The rows come from 4 hidden closed curves, with some noise, and rows from the same curve form a group. Each curve winds through 8 dimensions. The rows are also pushed far along 4 directions, which tell nothing about the answers.
(in the rows, 128 means zero)
Some rows, each with its group after it:
[138 114  83 117 104 150  80 140 130 132 193 110 110 146  94 185  85 161
 128 153] -> (3)
[127 112 101 135 106 130 125 125 111 118 116 146 117 150 102 139 106 142
 110 123] -> (0)
[172 119 154  93 123 162  79 102 130 147 159 135 120 124 168  97 202 112
 116  85] -> (1)
[145  64 102 107 114 176  77  95 151 167 174 118  96 124 122 136  97 142
 111 145] -> (0)
[ 94 139 130 155 113 117 169 138  96 114  64 163 145 120 107 100 153 126
 123  94] -> (2)
[ 62 156 144 157 152  75 159 185 137 114  83 121 153 118 117 118 115 121
 142 148] -> (2)
[122 153 102 152 158 127 147 174 144 113 143 130 123 139 112 147 125 137
 148 156] -> (1)
[135 153 130 111 182 144 113 130 110 127 166 131 115 119 127 105 157 157
 117 112] -> (1)
[100  79 116 137  62 153  79 118 148 163 130 124 132 136 107 131  97 116
 122 128] -> (0)
[131 204  89 114 196 130 114 164 107 113 214  99 115 120 102 181  94 177
 156 183] -> (0)
[151  98 175 138 120 113 160  88 176 151 106 110 139 129 185 107 105  78
 136 130] -> (1)
[104 152 140 155 131  98 151 106 127 133  91 138 141 121 130 138 107 110
 155 153] -> (0)
[159 105 128 103 146 134 122  78 124 132 149 123 103 138 142 129 129 137
 118 123] -> (0)
[111 217 117 155 210  83 174 193 124  89 110 124 143 122 130 136  77 135
 160 183] -> (2)
[154 117 112 102 152 166  86  96 121 112 176 128 128 123 117 149 140 126
 144 158] -> (2)
[ 73  94 105 166 101 130 150 174 154 126  91 133 153 125  94 118 106 111
 140 141] -> (2)
[ 78 168 127 186 121  93 177 177 152 126  63 133 164 121 126 125  77  93
 167 166] -> (2)
[116 117  91 150 189  90 185 138 155 131 133 112 124 122 142 122  93 105
 169 177] -> (1)
[109  77 142 122  91 135 108 104 129 179 127 124 117 103 132 108 143 129
 100 105] -> (1)
[112  92 133 167  47 143 140 142 128 142  78 147 150 125 106 117 100 111
  90 119] -> (1)
[126 140 135 154 139 131 160 137 139 107 119 133 135 144 105 141 119 138
 133 137] -> (3)
[122 135 115 152 155 114 138 111 137 130 110 141 145 108 140 129 108  89
 177 167] -> (3)
[123 132 121 151 175  99 176 100 137 122  96 140 133 119 144 120 112  96
 166 166] -> (0)
[120 130 146 126  98 110 134 163 112 109 106 137 131 153 119 110 175 143
  95  63] -> (3)
[114 134 116 140 123 150 127 115 107 130 128 147 133 121 102 122 140 136
 130 119] -> (0)
[125 153 106 129  95 145  83 140 103 130 144 139 134 131 109 146 122 133
 131 129] -> (0)
[133 106 130 129  95 114 120  92 147 147 112 121 143 121 162 135 107  76
 163 147] -> (2)
[137 116 156 135 127 113 155 143 156 121 115 118 130 149 146 113 126 124
 117 106] -> (3)
[113 141 128 153 190 100 185 149 141 115 107 133 134 115 131 110 147 119
 148 150] -> (3)
[136 152 140 120 173 101 149 130 133 114 134 121 135 138 161  99 188 102
 153 114] -> (1)
[163 139  90 134  98 167  91 121 106 132 177 133 118 146  91 172 115 151
 105 164] -> (3)
[170 179 116 118 159 126 124 126  98 103 171 124 120 152 120 147 163 145
 111 150] -> (3)
[130 128 126 107 136 118 101 148 118 132 140 123 101 132 126 132 142 159
  95 120] -> (0)
[123 116 121 143  74 132 145 162 126 114  86 147 145 144 121 110 160 112
 117  91] -> (2)
[ 97  94 136 127 100 108 134 122 117 139  90 136 134 114 129 107 156 116
 119  96] -> (2)
[141 142 127 140 145 141 140 126 111 119 137 140 121 133 105 128 114 157
 103 126] -> (3)
[ 96  74 139 165  96 103 144 122 168 187  66 146 137  95 171  85 121  66
 152 120] -> (1)
[157  75 129  99 106 171  81 114 145 172 167 125 103 113 149 101 155 131
  99  94] -> (1)
[125 143  79 160 134 114 142 180 138 103 134 131 121 143  94 189  38 151
 148 183] -> (3)
[ 89 123 115 142 148  94 145 126 133 117 112 121 151 122 123 125 109  96
 170 159] -> (2)
[148  99 122 101 121 128 101 109 148 135 155 108 108 150 142 139 153 121
 125 135] -> (0)
[129 126 114 152 160 140 138 121 153 149 136 135 120 110 133 134 101 117
 157 167] -> (1)
[147  70 130 101 116 144  86  88 179 171 181  91 108 118 152 161  92 120
 154 149] -> (3)
[112 140 144 148 130 111 142 161 149 135  87 130 147 114 151 106  97 102
 138 136] -> (2)
[119 109 100 160  90 134 147 120 142 154  93 140 144 114 137 119  72  88
 159 144] -> (2)
[120 106 102 136 137 131 121 129 131 130 124 136 116 137 113 124  92 134
 120 142] -> (0)
[141  63 122 117  71 149 101 109 146 173 131 124 115 123 148 110 110 113
 109  97] -> (0)
[148 122 159 119 117 151 121  93 108 141 123 148 117 121 133 108 156 143
  94  82] -> (1)
[167 123 175  83 138 174  92  90 127 109 158 135 125 134 143 117 206 140
 127  65] -> (3)
[173 127 172  97 169 107 138  63 108 139 122 134 118 109 189  79 213 103
 115  92] -> (3)
[110 104 130 142 127 119 128 122 154 130 103 128 121 144 121 131 129 116
 127 153] -> (0)
[121 167 142 129 140 111 128 136 110  95 124 135 140 146 116 142 141 141
 141 114] -> (3)
[131 117  99 133 158 104 152 133 130 129 140 118 120 129 138 119  99 122
 139 142] -> (1)
[ 86 142 118 173 133 130 152 176 121 127  89 163 137 119  96 101 126 138
 122 113] -> (1)
[ 97 157 132 170 140  95 157 146 140 117  97 130 157 132 120 131  97 104
 161 159] -> (3)
[109 109 114 129 131 127 104 108 151 172 167 107 111 117 128 149  95 133
 152 153] -> (1)
[ 89 189  99 135 137 108 136 165  93 111 141 121 132 134  83 161 127 167
 140 147] -> (2)
[156  79 134 118 152 132 119  80 164 145 130 122 128 101 173 124  90  82
 156 166] -> (2)
[101 119 143 135 126  98 129 103 125 146  92 137 128 114 141 110 151 107
 135 127] -> (0)
[143 135 143 105 198 140 138  79 158 140 177  91 126 109 155 127 125 118
 167 169] -> (2)

New rows. What belongs after each?
[ 82 164 121 163 102 110 163 180 130 118  93 125 157 143 105 122 109 127
 141 122] -> (2)
[120 130 146 109  90 164  73 149 135 123 158 115 141 145 104 139 155 143
 111 110] -> (2)
[124 155  96 149 119 131 147 146 110 117 108 146 142 128 119 122 100 119
 145 132] -> (2)
[135  85 115 127  89 161  69 125 171 170 152 114 111 129 126 154  67 124
 120 168] -> (0)
[144 103 120 103 131 145 112  89 124 149 183  99 117 118 123 142 124 138
 113 152] -> (1)
[126 159 135 147 121 117 173 132  99 103  94 153 142 134 122 118 163 125
 131  95] -> (0)
[ 85  58 126 185  88 113 184 115 175 171  54 140 134 113 130 113  57  94
 138 145] -> (0)
[137 115 171 121 161 101 153 104 134 130 101 132 125 117 166  91 136 119
 127  89] -> (3)
[147 147 107 125 204  90 171 110 109 109 138 123 125 118 154 113 115 113
 149 161] -> (1)
[142 112 135 129 120 110 139  77 131 144 124 119 139 116 153 130 130  88
 141 155] -> (1)
[151 126 154 128 155 137 132  99 135 132 117 144 125 107 148 118 135 121
 132 125] -> (3)
[129  89 119 119 122 111 136 122 156 157 122 111 121 107 164 117 130  96
 148 140] -> (2)
[138 108 132 159 158 100 178 134 169 144 100 123 126 114 160 118  85  99
 141 166] -> (3)
[ 96 107 133 126 121  86 132 122 126 140  98 124 138 110 147 109 141 100
 143 124] -> (2)
[127 112 186 118 179 107 147  76 173 132 123  98 144 113 175 111 117  89
 162 152] -> (2)
[107 152 107 148  98 119 106 147 109 117 132 136 137 143  89 166  90 145
 134 141] -> (3)
[131 170 174 143 148 111 179 148 115  80  90 143 143 157 123 106 175 141
 110  82] -> (3)
[156  74 127 115 124 143 122  67 152 174 131 122 119  96 177 108  88  91
 145 136] -> (2)
[112 154 131 166 211  88 206 148 172 110  97 113 146 114 150 122  56  99
 179 198] -> (2)
[136 201 113 135 151 117 118 159 106  87 142 132 131 155 110 167  99 148
 135 159] -> (0)
[100 197  97 145 131 109 147 186  80  85 133 136 145 148  84 146 136 155
 135 118] -> (0)
[138 133 101 142 131 102 162 115 140 147 107 125 131 110 160 136  98  91
 171 166] -> (2)
[142 149 117 118 131 131 111 154 100 119 161 128 104 141  98 158 138 182
  87 127] -> (3)
[146 101 112 129 124 119 132 123 147 152 128 126 103 115 148 149 105 125
 128 157] -> (0)
[108 153 106 183 112 130 156 158 116 104  85 163 160 134  98 122 103 107
 138 145] -> (1)
[143 141 104 125 120 143 125 154 124 113 142 124 131 143 121 133 105 134
 129 128] -> (2)
[106  94 122 154 116 136 141 148 139 151 102 146 130 106 117  99 147 120
 116 123] -> (3)
[125 126 180 111 124 135 111 106 113 129 104 144 135 111 139  97 176 130
 100  85] -> (2)
[144 100 104 111  96 167  89  99 109 152 180 131  99 133 102 153 132 164
 104 112] -> (1)
[108 157 106 126 138 108 130 125 122 136 153 105 126 122 117 165 110 139
 158 164] -> (2)
[137  47 149 110  98 176  89  89 161 174 130 129 127  94 152  92 137  97
 117 109] -> (2)
[103 100 135 167  66 122 128 134 140 174  96 130 137 122 115 117 109 116
  97 134] -> (3)
[139 104 113 119 153 133 130 102 134 117 143 122 129 124 132 132 101 116
 146 149] -> (2)
[172  75 147 106  87 157  98 104 152 147 142 126 111 132 153 134 130 127
 113  93] -> (3)
[105 140 145 179 102 113 178 157 135 103  68 151 152 151 104 126 102 128
 121 113] -> (3)
[121 139 140 131 139  94 134 156 139 115 100 122 144 126 156 110 119 100
 140 130] -> (2)
[138 113 128 134  89 155 100 130 118 113 111 152 137 131 114 137 107 123
 112 119] -> (2)
[126 133 139 121  85 151 105 124 131 166 129 121 132 119 136 110 115 129
 117  98] -> (2)
[148 103 117 115 106 202  76 119 139 122 171 142 123 129  95 160 127 152
 137 117] -> (3)
[163 177 105 133 143 135 123 134  92 103 160 137 122 149 103 156 140 152
 108 156] -> (3)
[108 140 117 137 102 139 106 145 120 117 126 135 142 151  98 125 132 132
 123 117] -> (0)
[149 179 117 114 138 122 114 116  95 122 167 122 126 127 131 159 115 142
 145 137] -> (0)
[101 109 106 148  72 115 125 112 140 160 110 121 139 119 125 158  86 101
 160 159] -> (2)
[127  97 104 130 107 191  89 120 141 132 166 135 133 128  91 142 107 138
 140 126] -> (3)
[171 105 144 103  89 188 105  91 114 126 139 145 124 135 129 114 173 135
  97  76] -> (2)
[113  75 147 123  82 140 110 126 141 137 108 134 134 121 122 121 168 115
 111 106] -> (2)
[ 98 147 140 118 150  75 141 142 102 109  98 129 139 122 141 102 174 117
 134 105] -> (2)
[113 149 151 132 108 132 123 169 138 111 116 121 146 142 116 130 146 133
 117 115] -> (2)
[143 107 147 141 105 145 142 107 148 167 114 134 122  99 151 127 100 118
 126 123] -> (0)
[147  98 154 100 149 107 125 101 165 145 152  95 115 127 171 133 131 115
 149 127] -> (3)
[122 123 124 120 164 118 134 125 123 103 133 124 135 127 126 118 121 124
 135 131] -> (2)
[ 85 113  66 172  92 148 139 192 115 122 119 150 134 139  61 131 104 150
 115 128] -> (1)
[ 79 165  76 193 133 102 149 213 118 109  90 154 151 128  80 136  54 129
 140 175] -> (3)
[112  95  97 170 103 143 137 156 177 154 123 130 126 125 114 146  87 111
 152 164] -> (1)
[153 141 155  81 177  90 136  97 120 100 152  99 122 140 166 128 185 119
 141 122] -> (2)
[143 117 129 130  93 147 106 103 148 141 139 117 133 133 131 161  71 116
 141 152] -> (2)
[128 103 110 127  46 159  57 126 106 165 151 137 121 132  95 146 113 148
  86 109] -> (3)
[111 171 136 120 168 127 124 161  85 108 141 142 126 130 107  91 176 166
  97  83] -> (1)
[111  80 142 141   4 159  72 118 119 172 105 149 137 135 105 121 133 127
  82  69] -> (3)
[126 196 136 129 139 138 117 141  75  78 119 157 146 140  93 136 153 156
 117 112] -> (2)
[124 109 101 154 118 145 131 134 147 155 119 138 122  99 124 143  85 121
 140 167] -> (0)
[164  75 135  86 125 148 102  54 130 169 173 114 104 113 165 112 189 113
 124 103] -> (1)
[ 83  80  71 180  78 112 139 162 159 168 100 138 127 119 110 143  68 104
 157 158] -> (1)
[146 176 118 137 141 119 131 150  84  96 115 160 130 140 123 123 128 139
 114 114] -> (1)
[120 136 111 155  81 135  94 137 127 149 137 130 136 135 102 162  80 128
 122 164] -> (3)
[182 156 134  92 198 163 105  95 111 112 204 119 102 130 126 140 131 173
 114 135] -> (3)
[102 164 107 173 166 122 169 181 146  96 106 133 151 127 104 137  56 127
 154 180] -> (2)
[150 156 103 121 130 162  93 140 107 111 175 138 117 136  89 176 157 164
 123 149] -> (3)
